Every row belongs to one group in each of 4 separate groupings. Each group adds its own fixed numbers to the row, and there is some noise. The rows also spread widely along 15 directions, which tell nothing about the answers.
In the rows, 128 means zero.
Some rows, each with its group in each grouping after it:
[152  97 126 153 121 140 159  96 141  55 139  89 135 146  93 164 132  91
 138 115 116 143 140 121  99 109 158]
q707 F (2) vazak
[ 84 123 156  97 120 103 190 114  30 147 120 136 126 137 132 150 143 143
 153 102 158 110 133 126 131 164 133]
q670 G (0) vazak
[ 95 121  87  99 147 146 139  93 165 158  68 128 168  90  89 146 157  94
 144 118 111  61 155 141 134 130 148]
q433 B (1) vulet
[ 91 118 171 181 134 130 165 140  67  75 134  84 102 178 136 119 132 135
  68 111 161 192 144  95 163 120  92]
q707 K (1) vulet
[129 167 164 146 133 176 107  81 123 128 112  99 149 148 104 179 162  97
 137  81  85 116 231 139 157 143 130]
q865 Z (2) Geb
[120  96 105  98 176 116  97  77 163 119 132 151 151  84  85 153 164 102
 142 152  81 104 154 150 150 125 139]
q670 F (0) Geb
[162 135 127 146  76  73 207 126  57 144 148 148 127 167 122 125 102 130
 168 130 148 169 157 174 130 103 132]
q433 B (0) vulet
[148  82 106  71 110 127 116 122 155 164 126 173 111 104 121 103 107 119
 177 106 134 148 170 141 109  98 133]
q276 K (2) Geb
[ 97 140  87 161 150 160 105 112 189 100 152  82 148 142 112 120 140 134
 116 134 122 130 126  85 122 120 143]
q865 Z (2) vazak
[134 116 129 147 121 125 164 146 116 152  97 144 130 112 155  88 106  99
  68 111 148 128 108 148 141 102  58]
q276 S (1) vulet
[163  89 115 110 195 149 132 123 143  56 127 141 150  99 122 167 145  98
 103 188 129 143 125 119  76  97  54]
q670 S (0) vulet
[108 162 133 119 144 132 149 146 127  96 116 126 155 111  70 165 136 123
 117 147 110 137 166 119  63 126 109]
q865 G (2) Geb
[123 138 165 123 103 186 102 174 116 129  79  63 108 173  92 142 139 140
  86 139 141 137 170 133 121 111 148]
q276 B (0) vazak
[117 109 105  99 153 100 200  96  93 144 124 157 116 126 153 117 141 126
 149 150 149 134 140 131 162 120  98]
q276 B (0) vulet
[108 152 121 131  85 185  85 140 183 187 124 107  90 172  97  92 147 114
 117 128  84 137 155 153 153 130 153]
q865 S (1) vulet
[ 77 167 158 136 142 126 191 119  92  90 112 102 167 121  50 164 143 111
 107 109  86 140 182 110 105 153 119]
q707 S (0) Geb
[ 99  80  97 127 162  91 164 107 141  99 120  95 155  99  70 124 137 151
 108 174 162 134 144 116 145  66 139]
q865 G (1) vulet
[132 120 125 147 141 113 157 128 100 150  80 130 118 127 123 129 142 108
  66 174 139 120 151 178 195  84  99]
q276 F (2) vazak
[140 124 152  80  88 137 140 106 159 174 155 101 101 137 102 105 138 145
 160 153  97 136 134 143 127 128 168]
q276 B (0) Geb
[140 124 125 139 157  85 154 120  89  75 166 135 154 126 151 130 115 162
 143 168 170 163 139 114 121  90  83]
q276 S (1) vulet
[106 116 132 125 144 170 205 130  89 134  31  94 110 147 137 144 139 107
  84 123 162 109 151 103 139 125 114]
q433 Z (0) vazak
[141 196 124 206 131 126 102 107 120  96 132 124 148 149 195 146 117 145
 157 104 145 108 148 104 141 156 144]
q707 K (0) Geb
[104 103 181  94 126 168 100 124 119 163 113 126  96 121 163 116 143 108
 101  72 119  94  79 116 123 186 121]
q670 B (0) vazak
[ 90 154  97 125 105 154 180 106 157 181 150  98 131 151 141  73 130 149
 141 112 134 141 139  90 142 133 117]
q276 Z (2) Geb
[ 86 115 108 170 133  87 100 144 122  92 137 107 113 148  70 118 111 157
 109 140 137 168 156 119 157  95 190]
q865 G (0) vazak
[123  95  94 138 125 132 164 101 155 132 141  92 118 149 111 110 142 136
 128 164 150 150 138 119 159  87 145]
q433 K (2) vulet
[120 150 160 131 121 157 157  95 131 144  90  75 138 127 115 154 166 114
 105 128 116  79 151 142 159 136 133]
q276 K (1) vulet
[135 138  90  75 183 123 130 108 170 177 126 172 147  83 123 121 158 141
 132 216 110 122 150 141 118 109  64]
q865 K (0) vulet
[112 155 150 158 121 138 157 129 102 112 131  63 189 146  63 158 152 130
  83 148 128 140 180 140 126 101 108]
q433 F (2) Geb
[ 99 162 127 136 107 128 159 106 154 164 183  97 120 155 158  72 126 173
 145 134 128 148  95  85 130 152 126]
q433 B (1) vulet
[141 117 181 117 143 115  79 101  76 157 125 143 137 117 170 147 144 137
 131 117 152  92 150 166 177 132 121]
q865 B (0) Geb
[ 92 159  72 104 109 147 127 168 122 150 133 141 197 135  98 127 127 145
 164 109 147 127 153 124  49 136 106]
q670 Z (0) vulet
[122 156 111 140 109 108 148 115 118 159 157 132 168 118 192  90  99 159
 158  86 176  98  90 102 107 144 112]
q276 B (2) vazak
[ 85  97 160  76 146 138 104 110 131 148 126 121 142  90  74 129 143 126
 125  80 105 123 160 114 118 145 135]
q670 B (2) vazak
[177 169 145 133 141 146 187 111 148 145 103 117 104 127 150 130 144 118
  95 208 107 135 150 145 144  99  70]
q276 B (2) Geb
[144  80 128 117 145 135 186  77 120  86 135 126 119 131 127 151 130  78
 141  99 117 146 124 103 102 135 118]
q433 K (0) vazak
[167 101 131 156 144 122 140  81 134 156 103 159 101 108 189  99 100  94
 110  94 130 126 133 130 180 112  93]
q433 S (2) vazak
[ 63 135  66  88 144 147  75 137 176 168 159 143 157 131  74  99 157 146
 150 155 115 152 172 125 119 116 126]
q865 B (2) Geb

New rows. What belongs after each?
[108  71 118 107 115 117 132 185 122 119  85 168 118  90 109  98  81 105
 102  66 158 144 110 119  66 113 108]
q670 G (1) vulet
[170 142 130  92 123 116 153  67 173 162 156 129 145  90 137 123 123 138
 176 142  88  95 111 132 102 138 135]
q276 Z (0) vazak
[144 160 115 128 114 150 173  99 168 161 123 109  88 155 145 102 142 120
 131 174  93 131 120 130 147 125 125]
q276 B (1) vazak
[120  91 114 170 155 130 185 143 105  73  99 102 138 132 142 126 110 102
  57 138 175 134  78  98 110 101  91]
q433 S (0) vazak
[150  83  92  88 136 166 120 121 134  68 148 169 135 144 125 176 144  59
 192 108 130 139 135 138  39 126 119]
q865 B (2) Geb
[111 170 161 164 123 151  89 143 124 140  79  64 167 128 120 135 128 171
  98 100 157  93 179 116 147 127 146]
q707 B (0) vulet
[115 114 100 154 136 141 102 121 163  97 137 104 146 131 116 108 106 124
 127  76 130 148 137  80 105 125 143]
q670 B (0) vazak
[ 65 125  99 107 162  99 195 102 135 126 129 101 183  83  96 117 138 160
 122 153 142  96  89  84 103 135 129]
q707 Z (0) vazak
[153 115 164 127 151  86 101 124 132  82 187 123 141 104 104 150 136 152
 119 193 126 141 105 152 105 100 125]
q865 B (2) vulet
[143 127 138 176  87 143 169 144 144  91 135  90 117 147 109 101  78 113
 110  62 124 170 125  84  72 118 136]
q670 S (2) vazak
[146 188 172 136 100  89 170 128  95 172 116 140 105 125 144 130 133 146
 118 181 104 104 122 190 165 132 123]
q276 Z (1) vulet
[105 132 158 137 138 100 190  98  59 125 117 121 157 116 153 136 125 130
 121  69 156 110 149 109 148 152 100]
q276 F (0) vulet
[146 135 138 138 105 113 191 109 122 190  94 147 106 109 171  97 109 119
 120 102 142  97 121 145 152 126 113]
q865 Z (2) vulet
[140 113 117 112 153 167 130  84 161 126 118 109 123 123 157 127 137 131
 151 118 129 111 138  81 120 137 130]
q670 S (0) vazak
[ 85 112 159 103 124 137 141 130 145  92 150  86 118 119 101 128 130 151
 137 103 125 130  99  64  65 167 173]
q670 K (0) Geb
[182 109  85 104 148 131 203 100 105 120  62 161 136 115 169 149 109 106
 172 134 171 110 171 122 104  92  98]
q276 S (0) vazak
[ 44 139 114 126 132 106 105 170 118 157 109 117 105 133  78  96 131 184
  92 163 137 145 142 115 161 125 167]
q670 G (0) vazak
[115 164  79 127 142 138 161  91 148 134 119 158 128 130 169 130 126 113
 185 108 118  89 116  93  96 172 144]
q865 S (0) vazak
[112 123  94 121 149 127 192 135  77  96 141 156 186 128 146 155 140  87
 125 125 170 114  82 130  48 133  53]
q865 B (2) vazak
[109 140 177 107  97 113 148 135 137 165  88  96  74 121  72 110 127 159
 117 153  98 125 165 146 167 118 190]
q276 S (1) vulet
[142 143 160 159 118 113 109  51 139 141 218 119 114 153 118 126 161  98
 122 130  43 154 139 174 213 142 124]
q276 F (2) vazak
[103 121 126 148 129 117  86 163  68  59 135 137 166 136 127 158  94 150
 167  54 187 143 163  94  69 129 149]
q670 S (2) vazak
[109 129 166 138 104  93 113 158 121 175 138 142  62 129 141  74 114 153
  78 167 120 149  97 169 195 115 142]
q276 Z (2) Geb
[103 137 107 175  86 112 187 140 114 143 114  95 129 155 123 101 123 140
 111 128 167 117 114 138 150 112 159]
q707 F (2) vulet
[181 129 150 125 104  58 145 137  46 144 131 178 144 119 145 143  98 157
 170 145 177 124 159 192 119  92 122]
q865 S (0) vulet
[129 122 174 109 132 142  92 158 126 115 102 126 156  85 122 130 104 140
 109  81 141 113 136 107  64 134 102]
q670 S (1) vulet
[ 60  80 102 108  93 114 150 149  96 172 136 122 136 145 116  75 127 143
 126 106 186 129 100 136 136 107 145]
q865 Z (1) Geb
[113  64 106 118 135 112 140 171  91  78 112 160 120 133  92 129 103 102
 119 111 167 174 146 131  86  90 119]
q865 S (0) vulet
[150 139 176 102 122 148  90  91 130 146 103  89 128 124 144 154 143 177
 179 131 146  85 177 121 145 135 187]
q707 B (0) Geb
[152 130 167 133  91 113 135 129  67 138  84 132 129 135 151 127  82 136
 161  38 167 129 194 129 127 119 143]
q276 B (1) vazak
[164  89  93 111 138  91 155 106 128 142 149 164 171  81 179 113 117 134
 152 140 175  87  66 140  93 113  93]
q670 F (0) vulet
[190 179 118 183  73 162 149 128 152 155  99  90 109 179 144 125 119 128
 134 139 136 136 193 154 157  91 139]
q276 K (2) vulet
[126  92 105 128 132 126 168  93 181 129 100 123  73 125 108 106 127 102
 128 149  96 141 136 126 167 104 166]
q433 Z (1) vulet
[146 145 114 115 101 142  97 145 149 178 132 163 123 136 107  91  92 122
 148  90  97 171 183 135  94 118 110]
q865 S (0) vazak
[129 112 181 141 102 169  89 129 129  89 139  72  87 171 117 145 139 141
 131 122 133 146 147 118 136 125 187]
q707 S (2) Geb
[111 105 135  89 145 129 213  78  80 143 106 126 109 135 130 167 188 112
 147 163 135  94 136 145 160 146 127]
q670 K (0) vulet
[101  94 141 114 116 125 180 114 145 119 167  97 123 126  90 101 126 124
 117 113 118 143  89  99  90 135 141]
q865 S (0) vulet
[ 97 131 137 123 155  89 202  93  98 169 115 170 123  92 165 101 131 108
 108 103 124 100  96 125 155 164  84]
q865 B (0) vulet
[104 133 171 111 103  96 123 153 121 143 154 119 116 120  42 119 131 151
 112 147  89 167 153 160 122 120 150]
q670 B (2) vulet
[ 81 152  97 107 106 124 168  84  95 148 168 125 171 152 126 127 136 143
 223  50 134 117 153  89  96 182 160]
q670 B (0) vazak
[135  97 117 104  98 135 102 144 125 115 145  95 165 144  61 137 127 147
 155 129 156 163 203 147 104  68 155]
q276 F (2) Geb
[132 128 156 146 115 141 151 130  69 121 142 116 135 163 153 124 122 103
  98  86 143 154 127 132 129 136  74]
q276 B (0) vazak
[147 151 166  95 123 147  23 139 175 179 186 148 113 121 142  97 127 167
 142 141 101 155 144 139 113 135 107]
q865 B (2) vulet
[ 80 145 130 145 139  83 126 140 104 107 148 103 164 120 117 137 131 183
 126 165 165 106  96 119 123 134 164]
q433 B (0) vulet
[148 123 154 154 135 127 174 110  98  92 161 110 119 150 172 131 139 111
  96 156 147 148  99 132 141 114  79]
q276 B (2) Geb
[171 155 115 162 156 120 162  99 148 125  77 107 124 119 167 147 141 132
 102 226 141  78 102 147 159  94 126]
q433 B (1) vazak
[172 148 117 139 120 170 133 148 130  95  72 150 113 145 179 166 128  85
 147 131 144  94 114 147  71 134 115]
q707 B (1) vulet
[107  94 132 133 150 144 111 121 117  82 144 138 127 127 211 137 134 106
 130  97 173  87  31  99  95 169 116]
q433 B (1) vulet
[128 134 123 140 118 115 122 118 103 101 144 128 146 148 123 133 112 147
 179  93 142 159 188 108 117 126 150]
q707 F (0) Geb
[104 103 122 129 121 162 139 152 100  71 161 101 130 178 134 144 152  99
 109 138 153 148  81 126  89 133 112]
q276 B (0) Geb
[191 136 134 131 112 127 104 153 137 161 116 139 128 128 140 115 103 154
 126 169 153 154 169 163 121  70  99]
q433 B (2) vulet
[115 103 126 123 121 166 142 125 106 115 109  77 156 163  54 166 166 106
 115 124 139 142 203 146 127  96 133]
q865 K (0) vulet
[116  85 143  87 152  65 139 106  81 123 159 205 129  81 112 132 116  97
 141 104 103 148 130 168 134 128  96]
q276 Z (2) vazak
[106 131 162 139 158  55  88 111  95 106 145 165 133  87 109 145 108 151
 132 124 109 138 154 139 160 138 154]
q433 G (0) Geb
[160 108 140 122  79 182 150 142 139 157 117 128  95 146 196  98 112  97
 131  73 158 113  77 119  77 146 111]
q670 B (2) Geb
